Every row belongs to one group in each of 2 separate groupings. Each group adds its own fixed numbers to the row, and there is some noise. The rows also spread widely along 5 directions, which tell nothing about the answers.
(in the rows, 128 means zero)
Some rows, each with its group in each grouping after it:
[134  97 197 107 130  98 132 124 161 146 131 154 169 108 143 114 152 127
 139 125  97  81 126 180 142 125]
mogot E
[150 109 107 165 141 133 106 103 100 111 119  70 119 125  94 140  93  83
 145  77 146 159 108 109  89 103]
tigi U
[115 137  64 120 129 139 154 138 126 136 114  77 132 108 149 139 139 136
 125 114 125 144 124 132 143  94]
mogot D
[105 114 173  66 113 110 110 143 141 149 152 191 147 155 113 138 141 139
 109 118 141 124 140 139 105 157]
mepa E
[161 156 110 152 129  84 115 140 132 202 123  90 128 101 132 126  98 103
 162 129  96  97  81 117 123  85]
meze A
[122 107 115 107  85 159  86 136 125 115 128 162 131 117  67 119  85 111
 113 121 202 157 116 171 113 125]
meze T
[158 112 197 134 153  91  97 113 172 117 147 140 150 136 108 113 150 105
 154 120 113  84 102 120  85 139]
tigi N
[137 117 172 124 139  69  96  96 129 165 154 146 111 116 131 116 108 127
 142  91 109 112  70 140 132 143]
mepa U
[151 113 141 110 139  92 121 136 106 147 127 121 129 101 153  96 160  83
 127 111  96 103 142 183 142 125]
mepa D
[121  99 131 124 115 124 126 138 128 123 128 114 151 124 116 120 109 108
 126  89 137 121 114 170  98  89]
mogot T
[106 125 147  88 125 132 106 133 170  91 114 170 143 112  99 107 140 139
 126 161 162 110 157 141 129 167]
meze N
[114 177  90 101 125 113 137 139 127 161 148 124 115 152 158 171 132 160
 115 110 117 153 102  92 132 124]
mepa A
[130 107 174  94 129  87 104 142 160 154 152 158 145 137 140 109 172 121
 131 120 116 108 125 164 110 142]
mepa D
[153 126 113 151 121 108 129 123 104 149 134 106 125  90 135 120  99  96
 135  99  99 107  70 182 151  86]
mogot T
[128 170 117 104 140  83 125 111 118 145 159 141 110 123 127 125 118 123
 118 119 101 118  81 126 146 149]
mepa N
[136 128 123 128 114 124 141 105 129 167 139 140 134  94 115 150 109 131
 119 108 115 127  73 173 174 131]
mogot E
[118 164 142  93 140  87 128 115 135 117 148 160 116 122 141 118 144 142
 117 136 106 104 118 129 158 161]
mepa N
[122 121  95 135  99 124 133 120 109 199 149 113 133 136  84 157  81 129
 117  78 131 154  58 134 122  97]
mogot E

New rows, each followed by its group in each grouping:
[120 167  79 103 143  88 135 156  99 165 130  89 118 125 166 129 156 123
 125 127 108 136 137 102 135 101]
mepa D
[147  90 164 149 120 154  92  72 152  88 134 149 123 112  86 148 102 116
 136  96 168 152  76 164 144 169]
tigi U
[139 128 111 114 119 122 135 137  72 157 134 119 121 114 114 120 102  83
 105  93 116 134 139 170 143 126]
mepa E
[183 161  88 174 130 144 135 107 115 132 118  81 109 103 135 163 102  90
 134 114 109 133  69 151 172 115]
tigi A
[133 177 141 119 137  75 111 139 131 191 125 141 136  80 139 124 134 137
 147 199 101  90  93  97 176 120]
meze E
[102 104 160  77 128 133 133 150 200  96 117 148 171 121 167 124 196 171
 124 142 138 111 167 162 146 138]
mogot D
[146 135 165 121 147 150 123 122 134  55 112 136 138 101 147 134 163  96
 130 162 130 105 143 158 165 132]
tigi T
[138 128 169 108 135 104 102 148 144 100 109 152 148  85 148  94 142 105
 143 176 126  76 146 166 150 120]
meze T
[127 143 137 107 138 105 112 149 159 143 111 138 137  84 150 110 163 135
 145 186 121  97 128 143 174 136]
meze D
[ 86 109  99  84 109 165 121 109 118  81 122 145 111 131 114 137 108 130
  93  79 184 172 152 154 135 174]
mepa U
[100 106 169  72 134 111 112 140 155 100 149 169 153 161 105 100 151 127
 107  93 145 117 162 141  61 157]
mepa N
[138 126 136 119 121 128 113 109 145  94 117 156 127  78 102  87 115 105
 126 147 136  98 120 186 170 161]
meze N
[107 118 143 117 145 106 129 103 167 125 127 127 129 100 158 140 132 165
 140 109 121 118 104 113 149 139]
mogot U
[136 159  77 136 134 126 160 125 132 146 118  78 130 101 172 158 119 140
 137 102  96 125  92 136 161 100]
mogot A
[ 95 138 107 110 153 104 143 126 146 122 116  89 140 116 162 148 137 160
 138 108 127 131 133  75 118 107]
mogot U
[134 146 138 112 149  68 125 126 119 139 150 124 124 124 128 103 135 103
 130 111  93 100 111 125 112 130]
mepa N
[113 162  75 116 127 115 113 155 129 163 108  98 129 107 128 131 140 139
 143 166 140 140 125  89 137 103]
meze D
[139  95 188 109 122  97  78 144 184 159 128 158 157 104 121  97 150 126
 152 157 138  95 126 164 120 131]
meze D
[ 93 148 118  97 136 107 140 130 175 126 147 128 145 141 124 143 140 179
 124 121 123 125 105  89 103 129]
mogot N
[151 127 127 147 119 147 105  88 137  97 146 138 118 125  66 141 102 106
 117 102 160 150  73 151 134 161]
tigi N
[134 139 162 122 145  42  96 106 129 197 168 141 106 117 142 134 110 143
 160 107  92 113  47  96 128 136]
mepa U
[146 155 139 132 156  77 115 129 136 129 108 124 132  70 139  83 139  99
 158 170  88  62 124 135 162 126]
meze N
[107 130 117 106 122 120 130 144 137 135 139 125 144 140 126 147 120 146
 122 110 143 137  99 118 100  86]
mogot T
[109 103 107 103  90 176 125 120 140  89 136 160 137 128  90 148 103 140
  93  90 184 161 105 198 135 134]
mogot T
[166 160 147 152 135 136 114 102 118  83 125 138 104  75 141 148 129 101
 126 168 116 112  66 167 223 139]
tigi T
[107 119 110  90 120 164 123 141 145  63  99 142 141 115  89  96 129 108
 109 138 180 131 185 160 126 151]
meze N
[136 161 133 124 130 137 117 120 137  83 130 142 117 115 138 167 143 128
 122 170 141 133  96 109 182 132]
tigi T
[147 132 162 121 146 136 116 119 170  85 121 133 133 110 152 138 188 120
 141 169 132 117 144 149 169 146]
tigi D
[100 161  88  93 130 123 117 158 151 145 112 120 131 117 140 138 159 160
 134 183 152 143 149  89 140 117]
meze D
[124 135 135  83 131 126 139 146 153 121 132 145 134 149 164 144 157 137
 108 111 129 130 144 147 122 141]
mepa A
[146 122 116 160 141  95 104 115 101 147  98  85 119  74 124  92  90  84
 160 124 119 107 118 133 141 107]
meze U
[146 119 108 136 137 140 118 140 132 114 115  86 141 134 121 140 158  96
 138 132 143 147 140 122 107 106]
tigi D
[147  73 142 130  95 161 129 111 173 117 132 140 150 124 113 134 109 127
 118  53 145 127 104 235 120 136]
mogot A
[124 125 153  97 119 147 103 151 145  82 102 165 143  93 126 104 141 117
 121 175 154 105 159 168 160 132]
meze T
[171 126 126 156 147 121 112 122 120 131 119  79 131 109 135 131 146  77
 146 129 112 118 118 148 141 100]
tigi D
